All rows are made from the same 4 directions, up to rounding. Whole rows:
In the rows, 128 means zero.
[[109 156 126 179  80  71 132 158 178 119 145 154  74 119 113 116]
 [ 74 112 155  86 109 131 111 148 126 117 129 130 118  73 130 104]
 [123  87  92  91 218 188 137  77  64 162  97 110 170 144 128 130]
 [ 60 106 120  75 182 166 138 153  89 104 121 122 115  79 123  70]
 [128 126  75 167 177 126 150 101 118 157 115 137 116 161 110 128]
 [ 78  73 147  66 133 154  93  81  98 175 101 122 162  85 134 143]
 [ 81 127 129 152  88  83 117 132 162 147 130 152  89 100 113 123]]

Rows cut short, each followed by the rest of it:
[170 128 123  95 185 185 146 133  84  99 127 100] => [166 152 143 120]
[207 151 147 133 114 140 132 133 130 104 141 110] => [161 169 148 156]
[226 165 102 182 149 131 157 121 132 117 138 118] => [146 211 133 157]
[ 49 125  93 173 121  76 133 131 158 157 123 165] => [ 61  99  95 100]
[175 141 151  83 153 180 140 162  96  69 141  97] => [163 137 152 113]
[102 123 110 137 142 122 133 125 127 139 123 137] => [111 122 117 116]
[201 172 132 156 121 128 150 162 141  81 151 117] => [131 172 139 131]
[166 125 110 178 110 100 119  71 148 186 116 138] => [142 174 123 185]
[ 72 100 115  75 189 172 136 135  82 118 115 119] => [129  91 125  84]
[179 179  96 183 153 119 172 171 141  80 151 128] => [ 99 177 121 105]
[216 168  87 185 171 136 170 132 125 107 138 119] => [134 211 128 139]
[142  99 145 120  97 123  94  67 131 186 110 127] => [167 135 136 186]
[ 42  86 132 107 109 109  98  97 132 180 107 147] => [113  72 115 128]
[120 160 144 134 104 112 140 192 150  71 154 132] => [ 92 108 128  90]
[147 129 153 147  65  94 102 105 162 157 129 137] => [136 133 133 172]
[137 128  97 183 121  93 129  89 150 177 118 146] => [117 160 113 159]
[104 135  91 147 171 129 155 145 120 117 128 135] => [ 97 130 112  92]
[190 162 118 178 115 108 144 134 151 117 142 129] => [125 178 129 148]
[178 183 134 169 103 106 152 186 160  68 161 128] => [101 155 131 113]
[158 139 120 120 161 155 147 143 108  99 133 113] => [140 148 135 116]
[182 143 135 138 121 133 131 125 131 119 135 118] => [149 161 139 151]
[231 160 121 130 173 174 159 143 101  80 141  96] => [169 195 149 136]
[126 127  71 151 203 146 161 116 101 137 117 129] => [118 159 113 108]
[200 166 123 143 150 148 158 161 122  76 147 110] => [139 174 140 121]
[173 114 149  99 127 157 112  97 108 140 120 108] => [182 147 148 166]
[ 99 112 173  93  75 119  95 130 140 133 129 129] => [135  83 137 137]
[176 156 107 144 168 149 161 153 115  89 140 115] => [130 168 131 112]
[189 145 157 159  60  96 108 110 166 143 137 130] => [148 159 140 184]
[129 137 154 156  53  79 104 123 175 147 136 145] => [115 120 127 158]
[164 136 118 102 187 179 153 145  88  89 131 103] => [153 151 139 108]
[165 133 171 132  56 104  98 114 159 141 135 128] => [150 133 143 176]
[169 119 118 160 112 112 114  68 139 185 114 132] => [156 171 129 188]
[201 150 161 149  69 109 113 121 158 126 141 122] => [155 162 145 178]
[134 101 152  82 128 158 106 100 104 144 116 112] => [172 118 144 151]
[122  90  98 115 180 157 125  65  91 183  98 123] => [161 145 124 151]
